The same things were measured in two ways. Each way mixes the same 10 hidden numbers, adds some noise and spreads widely along 6 directions of its own, which tell nothing about the thing.
In the rows, zero is written as 128.
Some things both ways: the first way, then the second way.
[130 110 141 129 111 133 105 148 135 112 115 143 136 148  98  94 210]
[103 139  96 155 125 117  92 163 134 100 109 145 109 154  71 138 179 144
 109  89 145  97]

[166 102 128 124 113 127 114  99  90 186 107 124 107  78 152 142 149]
[159 123 129 124 101 168 101 205 193  79 113 114 125 118  55 139  99 126
 115 102 132 135]

[143 118 172 131 120 130 168 187  57 104 107 126 148 155  99  79 124]
[124 116 181 183 151 123 164 119 117 171 127 163  85  98 188  93  99 116
  99 161 126 133]

[171 129 114 137 151 169 127 100  89 180  97 156 112  60 149  97 161]
[123 157  86 149  65 155  99 177 152 105 135  92 111  78 131 156 151 160
  98  93 128 135]

[159 157 164  86 150 147 151 102  97 126 137 123  65 136 151 125 157]
[136 171 172 112  80 111 112 137 128 110 165 143 169  59 154 168  99 129
  97 121 129 145]

[ 73  91 130  59 150  89 167 126 134 130 124  63  83 170 158 112 160]
[154  92 111 173 183 145 166 184 161 139  95 159  57 178  67  83 115 163
 115 161 159 114]

[ 73 131 113 154 108 104 120  76 191 173 150 121 114 121 127 151 127]
[100 167  90 143 116 109 138 133 109 123 136 155 121 131 171 103 121 149
 136 155 124 122]

[100  84 140 105  41 123  91 178 195 125 133 140 150 188 118 154 184]
[127 116 107 156 108 156 135 158 166 103 121 107  50 152 121  96 115 146
 114 151 144 138]

[145 153 118 130 129 143  92  26 170  94 150 173  71 151 163 112 173]
[162 101 127 101 137 111 125 176 144 148 128 111 147 101  89 129 118 117
  83 115 157 124]

[116 125 162 135 149 106 144 208 119  77 115 130 164 182 108  82 130]
[144 128 109 126 147 119 129 181 141 123  71 159 138 125  53 125 123 157
 125 130 123 104]

[123 139 137  96 199  98 156 162  57 158 116  82 117  79 163 156  96]
[143 170 134 100 159  88 117 185 110 149  98 146 161 160 117  86  90 108
 113 117 135  97]

[109 149 172  65 108  90 109 147  70 116 137 114 141 142 111 135 160]
[114 154 126 176  83 155 136 142 112  97 151 148  92 124 203 109 112 125
 117 129 126 136]

[121 146 111 125 126 158  87  61 209 121 160 139 119 143 138 178 130]
[148  94 125 133  94 145 125 150 165 112 150  98 122  77 121 159 140 145
  75  93 150 145]

[122  89 121 119 114 124 146 140 166 165 140 133 131 123 156 107 118]
[132 137  93 117  75 150  91 179 182 118 113  79 118  57  84 158 133 152
 101 111 124 141]

[200 182 145 166 124 181  74 132 133 152 101 191 163  85 118 120 171]
[ 99 128 137 135 129 147 129 135 128  76  94 125 162 170 126 118 147 134
 158 115 103  82]

[178 142 175 125 134 142 137 216  65  99 158 125 152 144 123 103 143]
[120  85 152 118 149 138 113 116 167 117 154  74 137  90 156 153 132  65
  64  96 139 121]

[107  98 114 149  93 130 104 111 168 100 117 130 124 141 128 198  74]
[149  80 132 158 158 123 143 174 159 142 105 129  61 168  87  85 137 123
  93 144 148 105]

[130 109 127 180  93 146 169 168  91 132 109 132 154 144 116  57 127]
[ 93 122 105 137 126 129 136 138 123 155 139 142  92 160 137  91 146 119
 145 172 141  86]

[121 145 135 119 140 114  91  74 216  82 158 189 133 144 126 154 128]
[123 115 103 161 130 155 129 147 157 130 139 107  98 105 137 123 128 154
  92  91 161 151]

[141 112 126 154  89 167 126  77 144 166 113 191  81  97 109 116 190]
[122 159 176 112 106 133 120 139 131  88 142 160 182 145 125 143 113 138
 144 114 128  97]

[123 118 146 104 120  93 149 157 107 169 158  84 115 108 166 134  88]
[117 160 129 137  95 104 120 161 121 139 132 128 134  87 165 114 118 106
 122 168  96 123]

[143 176 159 109 146 131 114 175 140  76 153 117 149 178 160 175  82]
[126 115 134  75 131  95 109 127 142 151 126  80 128 109 135 119 116  88
  72 119 148 115]

[ 78 118 122 137  99 128 127 129 131 166 139  81  94 150 132 172 143]
[150 145 133 108 110  89 140 140 128 113 141 135 135 105 167 131 105 124
  87 151 117 124]

[ 91  74 124 157 114 113 156 177 132 170 124 118 144 121 101 139 126]
[154 132 161 108 181 127 151 158 146 124  97 166 148 163 102  99  67 126
 128 141 134 102]

[ 70 112 106 125 148 112 188 153  85 164 121  94 148 101 133 104 105]
[146 132 127 130 144 113 145 185 115 178 122 144 133 158 134  66 102 127
 126 129 148 108]

[107 136 144  54 155 141 103 182 173  83 161 113 181 191 111 137 212]
[158 107 202 146  97 151 163 130 136 101 156 178 181  99 155 155 121 167
 120  92 122 117]

[107 171 142 138 133 130 108 137 151  93 107 135 144 179 123 140 134]
[114 169 109 122  71 130 150 121 119  90 138 177 134 128 167 130 119 185
 156 158 106 106]

[103  87 151 115 124 102 162 146 148  84 143 131 101 193 119  73 182]
[140 157 152 132 127 107 139 148 127 137 141 198 150  93 114 142  99 154
 123 151 133 123]

Other things, the second way, with their names:
J_337: [130 127 134  93  73 124 102 144 165 135 162 111 140  76 130 141 116 120
 100 105 142 136]
J_165: [152 137 130 140 108 133 106 192 171  73 138 157 160 122  76 153 126 136
 117  91 123 125]
J_927: [148 111 143 178 109 127 133 176 122 126 145 110 122  80 150 142 152 115
  77 130 124 133]
J_653: [141 109 123 126 161 121 135 145 160 158  99 105 104 129 131  98 117 143
  78  87 144 118]
J_181: [140 102 164 135 138 147 151 144 140  87 140 168 160 150 116 134 118 125
 136 128 130 101]
J_363: [119  97  99 136 109 167 114 154 192  69 147  95 100 154 104 147 160 126
 117 121 130 100]
J_814: [171 106 148 127  86 134 159 151 154  93 114 129 155  89 170 123 105 143
 107 115  79 127]
J_433: [129 153 137 183 116 110 130 158 124 129  98 110  98  92 149 107 122 162
  90 127 120 162]
J_125: [131 163 137 132  52 145 110 167 131  67 162 148 163 100 150 151 117 123
 133 115 111 131]
J_810: [ 87 179 118 151 108 115 130 117  82 133 146 178  80 171 159 113 144 159
 127 151 164  90]
J_435: [156 167 117 129 140 125 152 192 107 138 115 140 134 128 141 106  83 139
 120 173 128 115]
J_849: [140 156 124  96 127  96 110 188 120 118  84 158 181 128  72 136 129 121
 130 130 102  73]
J_489: [131 123 146 152 150 105 143 168 101 145 108 160 106 155 114 105 143 105
 114 175 123  73]
J_691: [136  81 125 100 110 116  85 161 209 121 115  90 152 111  72 137 166 121
  88  38 122 105]
J_61: [169  81 153 162 117 162 116 184 197  51 103 117 128  93  64 169 136 126
  82  82 109 137]
J_729: [121 131 115 148 121 116 126 173 124 147 126 146  92 138 116  97 132 110
 119 164 135 108]
J_410: [ 97 167 112  95 109 107 143  97 109 126 156 169 145 124 186 129 114 137
 142 170 122  89]
J_561: [138 153 147 137  88 152 107 164 155 119 138 169 140  72 104 157 106 151
 111  84 139 134]
J_688: [103 141 118  79  84  93  76 119 164 125 159  93 167  67 139 164 149 108
  84  75 129 122]
J_55: [142 144  88 151 155 123 125 199 106 127 110 141 119 179  92  96 130 147
 106  94 177 114]
J_160: [100  88 116 133 156 109 142  98 141 141 112 116  73 159 151 108 169 115
  92 143 126  69]
J_593: [125 172 115 173 122 100 148 158  74 156 147 177 102 139 172  93 124 160
 108 144 159 130]
J_665: [109 139 144 108  72 136 124 111 149  68 127 138 197 101 149 172 155 164
 146  96  79  90]
J_859: [ 87 119 152 154  89 145 142  75 133 104 150 167 129 119 188 149 168 165
 131  97 111  88]
J_664: [145 129 108 115 115 130 119 149 174 136 152  97  88  94 153 136 112 121
  61 113 145 128]
J_681: [131  99 160 143  90 153 117 144 175 112 127 141 128  62 104 160 133 121
 109 113 105 122]
J_395: [147 140 119 157 127 129 142 164 145 137 143 166  81 125 128 112 104 158
  98 137 154 138]
J_509: [ 92 169  95 106  45 116  86 147 126 118 133 102 132  83 145 140 150 118
 126 136 107 112]
J_804: [144 130 165 124 130 127 131 176 126 129 132 176 152 133 102 122 105  99
 133 154 127  91]
J_857: [107 114  96 143  76 121  87 150 146 125 133  52  87  87 141 134 177 111
  66  91 139 138]
J_281: [151  98 180 164 150 115 170 159 120 194 152 167 118 130 176  66  99 100
 111 151 136 117]
J_163: [152 115 162 109 126 117 128 161 129 120 115 119 176 117 111 145 142 125
  97  96 125  90]
J_604: [135  94 138 156 159 112 141 139 186 173  84 121  68 117 113  68 104 152
  92 120 132 149]
J_83: [127 156 144 118  62 148 110 157 134 127 139 177 127  86 113 141 103 136
 129 116 136 118]
J_206: [ 91 163 120 130 114  98 118 118  92 144 142 125 114 146 191 120 163 119
 100 125 132  74]
J_583: [120 155  85 132  82 116 123 178 110 147 104 140 112 119 107 104 141 168
 137 146 130 108]
J_690: [153 122 133 146 106 113 121 201 143 167 133 146 123  93 106  97 111 116
 106 128 135 140]
J_381: [113 137 121 140 177  85 124 165 115 155 121 161 120 170 117  80 121  88
 120 153 142  99]
J_721: [129 134 177 108  68 146 146 138 144 117 124 174 186  92 142 121  92 146
 181 150  81 107]
J_694: [102 131 140 145 129 148 135 106 127  91 151 133 124 148 156 144 143 144
 115 112 152 107]

Some of these things the first way, each followed by its name:
[179 158 112 150 152 168  90  91 113 129  89 115 109 127 168 127 150] : J_160
[125 118 137  92 164  88 115  70 148  94 145 145 127 122 139 155 100] : J_561
[107 119 117 165 102 162 116 127 154 132 104 158 175 138  78  96 174] : J_859
[116 164 132  73 160 121 120 108 148 113 124 110 129 160 177 101 148] : J_583
[ 99 130 144 152 114 173 188 165  91 167 116 124 133 118  69 112 141] : J_694
[147 130 160  88 166  98 136 162  92 115 143  65 163 137 152 140  69] : J_681
[139 138 101 206 125 195 121  73 130 145  90 177 120  94  85 124 169] : J_593
[118 131  95 164 120 141 115  47 180 168 145 117 125  99 155 186  66] : J_337
[160 124 103 195 147 133 106  79 131 175 127 104 117  62 148 179  96] : J_381
[143 118 165 111 138 138 157 222  52  91 123  89 141 153 127 114 111] : J_489
[135 106  66 175 140 137  86  63 169 193 114 108 151  61 162 156 122] : J_691
[ 62 136 118 101 145  86 126  89 206 141 180  82 105 164 163 167 109] : J_410
[208 131 114 145 169 152  81 147 125 135 123 100 182 106 170 134 159] : J_690
[161 168 118 177 135 146 118  68 123 175  98 139 150  82 151 126  65] : J_721
[196 186 133 136 154 159  85 126 131 164 130 102 163  91 184 169  91] : J_509
[146 120 131 184 118 129 117 101  92 113 102 179 103 104 122  94 115] : J_849
[121 125 150 153  95 166 155 158 125 189  99 146 129  98  92 132 124] : J_433
[149 147 113 158 150 169 120  87  98 199 123  86 123  83 123 145 162] : J_181
[107 124 156 115 119  80 167 119 102  92  69 138 106 172 143  75 106] : J_604
[ 72  86 117 123 138 101 149 144 150 121 130  92 130 151 118 173 102] : J_395
